All rows are made from the same 11 directions, up to rounding. Whole rows:
[[  5  -7  11 -10  10  18 -14  -4  28 -18 -20  -9 -24   6  22   9 -12   0]
 [-19 -17  17 -16  43   6  14  12  23  25 -11   2 -12 -45 -33 -20   7  -7]
 [  6  24 -18  11  24  46  -2  17 -10  20  10  -3 -16   5  21  20   5   3]
 [ 22  17   0  -9  -9 -16  10   2  -9   2  -3  -6 -12 -29 -37 -21  -6   5]
 [ 43  52  -1  -9 -50  20   4  22  -5 -14  -7   2   0 -31   4 -37  24   3]
 [ 25 -16  -3 -18 -48  18  11  -3 -37   7  37  13 -31 -33 -20 -31 -15 -30]
 [-19  28  24  -3 -47 -17   4  28  -4  31  23  27  25 -26 -16 -12  25 -17]
 [-25  33  13  15  -5 -45 -35  -3  43   5  -3   2  33  -5  -4  15  -4   1]
 [-22 -25 -28 -59  14 -49 -26 -22   1 -25 -30 -16 -75   2  -9  -2   1 -39]
 [ 10  -7  -5  15 -14 -25  -4 -18 -14  -5   4  -4  -1   7  -7  -1 -25  -2]
 [  0  46 -16 -64  -1  -7   2   2  11 -17  -8  -5 -38  16  -5  19  49   7]
 [ 13 -16  -1 -34  -1  28 -16 -10  22 -20  21  -6 -14 -29 -18  -8 -16  -5]
 [-18 -11  -3 -21  -1 -18  28   8 -23   1 -33   9 -26  24  19 -12  44 -15]]

The start of a row, then its end:
[  7  -1 -10 -26 -40 -22 -12  14 -28 -14  -8  -4 -29 -13] => [ -9 -18  -1 -25]
[  1  -5  -3 -23   0   2  12   3  -5 -18 -14  -2  -6  17] => [ 6  0 23  7]
[  7  -3 -10 -15  11 -17   2 -20  -3   5  20  -5 -13 -21] => [-45  -4 -17   0]
[-18  34  -2   1   2 -15 -28  34  17 -20 -38 -12  24  27] => [31 25 27 15]
[ 11  23 -11 -35 -32   6 -31   6   1 -38  -3 -12 -28  33] => [27 33  3  0]
[ 29  18   1  12 -18 -22   0 -31   4   0  29  -2  10 -18] => [-39  -5 -33  13]
[-13  19  15 -19 -32 -13  -5   0   8   9  -1  15 -32  15] => [ 21  14  15 -22]
[-16 -41  -6 -14  37 -21   6 -19   6  -6 -25  -8 -24  -2] => [ -9 -13  -3 -11]
[ -8  29   1  16  -6 -62 -26 -28  29   2 -14  -2   1  -4] => [ -6   0 -15  -8]
[ 22 -10 -19   6  -8  -3  -2 -10  -3 -27 -36  -7  -7 -17] => [ 22 -52   8 -14]
[-48  27  12   3  -2   3 -16  38  13  43  14  22  16 -13] => [ 14  16  31 -23]
[  9 -28 -38  36   4 -16  10  -4 -81  20  14  -9 -21  15] => [-11   2 -37 -14]
[-17  -5  -4 -22  -6 -28 -11  -8   2  16 -14   7 -59 -26] => [ -1 -21   1 -48]
[ 23   8   9  44 -13  36  -4 -41  39   8  20  18  20 -17] => [ 38 -27 -15  -9]
[ 11 -33  27  11   7  28  25  -7  12  -8 -22   4  -4   9] => [ 23 -13  -5   8]
[-45 -16  -5  24  30 -26 -32   2  22  21  -8   2  20 -19] => [  6  -3  -7 -26]
[ -2  33 -21  18  10  -8 -26 -38  27   4  19   0   3  18] => [21 23 -7  0]
[ -4 -27 -34 -17  -7 -28  -6 -49 -29 -11  17  -1 -48  39] => [ 10  15 -16 -27]
[ 19  39 -48  -9  -7  35 -36  43 -48  -5  19 -23 -25   3] => [ 7 32 -8 -2]
[-35 -31  11   5  -6 -24  -4  61 -35 -10 -39  -7  33  22] => [ 9  9 15  2]
[-21  10 -17  -4 -27  -4 -17 -16   2  10  56  21  38  -6] => [ -1   1  17 -18]
[-17 -49 -34  14  16  35   4  13 -24  -4 -14   9  25 -20] => [ 42 -59  37 -34]
[-11  43   1   5 -13 -31 -52  -8  30  33  20   2 -38 -42] => [-16  12 -38 -37]
[  5 -21 -20 -11  22  18  21 -34   2   2  17   7  -5 -14] => [ -6 -28  15  -8]
[-23 -17  -4   9 -17 -23 -14  13 -41   4  44  -2  35  38] => [-21  54 -26  11]
[-30 -10  43  36  18 -17  32  -5  38  22 -34  23  45  10] => [ 23 -17  30  10]
[ -3  35  -2  13  11  -4 -14  26  -7  17 -17 -10 -25  11] => [10 30 -8  2]
[-26 -21  24  -5   3  50   3  23   5  23  25  17  -2   9] => [ 23  28   4 -10]
[-20  -7  16  -2  32  -2 -16  20  25  12  -4  -8  10 -26] => [-27  12 -16   6]
[ -6 -34  24  15   7  34   7  22  14  -1   4   6  53 -27] => [ -4 -22  -1  10]
[  7   4 -13  -4 -25 -14   7 -11   6 -22 -16  10  33 -18] => [ 13 -57  42 -10]
[ -6 -11 -16  -5  30  11   4  -1   6  -8 -10  -5  12  -2] => [  4 -11  19   6]
[-26 -15   6  -7  17  19   7   5  23  -6   1  11  42   8] => [17 -2 37  8]
[-20  37  34 -26 -36  -6  -5 -12  35  18  29  26 -19  22] => [13 41 14 -9]
[ -5  11  14  11 -28 -10 -29   5  11   7  22   4  12 -14] => [ -7  13 -29  -9]
[  7  14   0   5  14   3 -23  52  16 -32 -38 -25  61 -33] => [-16 -20  11  32]
[ 31 -45   4  20  39  46  10  27 -25  -7 -11 -29  -5 -20] => [-27  -2 -54  26]
[  5  30  15  69 -59 -24 -16  -6 -23  36   6  19 -14  24] => [ 48  13 -37 -30]
[  9  -8   0  -7  -8  21  33  13 -44  23  19   9 -27   4] => [-11   2   4  -5]
[-40 -20  25  -1  50  -8   2   1  19  37 -28   1 -64  22] => [ 14  41 -15 -17]
[ 30   4   5  -7 -15  49  21  -9  -2  -7   9   7 -22   9] => [25 -5  7  4]
[ 17  -8  16 -15 -35   2  46 -34 -22  20  42  25 -25   6] => [-22  -7   0  -7]
[-13   9 -27  19  10 -35  11 -19 -22  23   7   8   8   4] => [ -5 -12  16 -12]
[-22  -6 -11  -3 -32 -20 -23   4  -5 -10  12  10  30  -1] => [ 14 -11  16 -23]
[ 13  25 -55  11  -2 -56 -30 -47 -13 -18  29 -17  23   4] => [-31   2 -20   6]
[-17  16  20  -9 -36 -48  -3  -3  20  -9   1  13  44  -3] => [-16  -9  22   4]
[ 17  12   0  38  -7  37 -10   6   0   2   1   0   9  11] => [ 41   6 -13   3]
[-39  -7 -12  -8   8 -14 -27 -10   9  -2  -3   4 -15  42] => [ 41  36  10 -21]
[-17  13 -42  39  31 -37 -64  -4   0  14  -7 -22  -9 -21] => [  2   8 -45 -27]
[ 19 -32  25  24 -24  32  21 -12  -7 -15  -4   9   4  36] => [ 43   2 -14   8]
[-13 -23  65 -13 -10 -12  18  -7  47  -7 -27  12  -4  12] => [ 4  6 -3  9]
[  7  10 -17  43  14   7   9  -1 -20  38  19   6  14 -32] => [-13 -24 -11  -8]
[ 12   5 -14  -2 -17  25 -24   7 -12  -9  21  -6  -8   3] => [ 12  16 -18  -6]
[ 27  16 -15   8 -29   0   8 -39  -8  22  38  17 -21 -39] => [-15 -40 -11 -28]
[ 15  16   6   7   2   1 -41  -3  30 -16   1 -19  -6  -9] => [ -5  24 -46  11]
[ 12  -5   6  -9 -39  13 -39 -10  34 -38  19   0  33 -22] => [  8 -15 -16  -5]
[ -3  12  -7 -10   5 -12  16 -36  16   0  18  11  12  11] => [-6 -2 24  8]
[-12   2  30 -15 -12 -17  10   7  25   4 -24  12  -4 -16] => [ -3 -20  21  -9]
[ -1 -12  -4 -53 -54 -16  -6  17 -49 -23  35  -2 -17  28] => [-28  36  -6  -2]
[ -3 -36 -19 -33  14  42 -33  27  10 -61  -3 -23  43   4] => [11  7  9 19]
[  6  50 -40   0 -22  -4 -31 -14   5 -14  19   1  18   8] => [27  1 25 -7]
[-11  19 -21  19  30  26 -26 -20  29  18   4   3 -23   4] => [ 46  13   0 -21]
[-18 -17  23  -1  40  -3  31 -13  22   3   1   2  31  33] => [-16  30  11  40]
[  6  20   1  -1  42 -26  18  19   2   3 -25 -21  21 -19] => [-56  -2   5  40]
[ 37   0 -27  -1  12  -7   1 -48   5 -27   9 -17  -5  -2] => [-20 -12 -23  18]
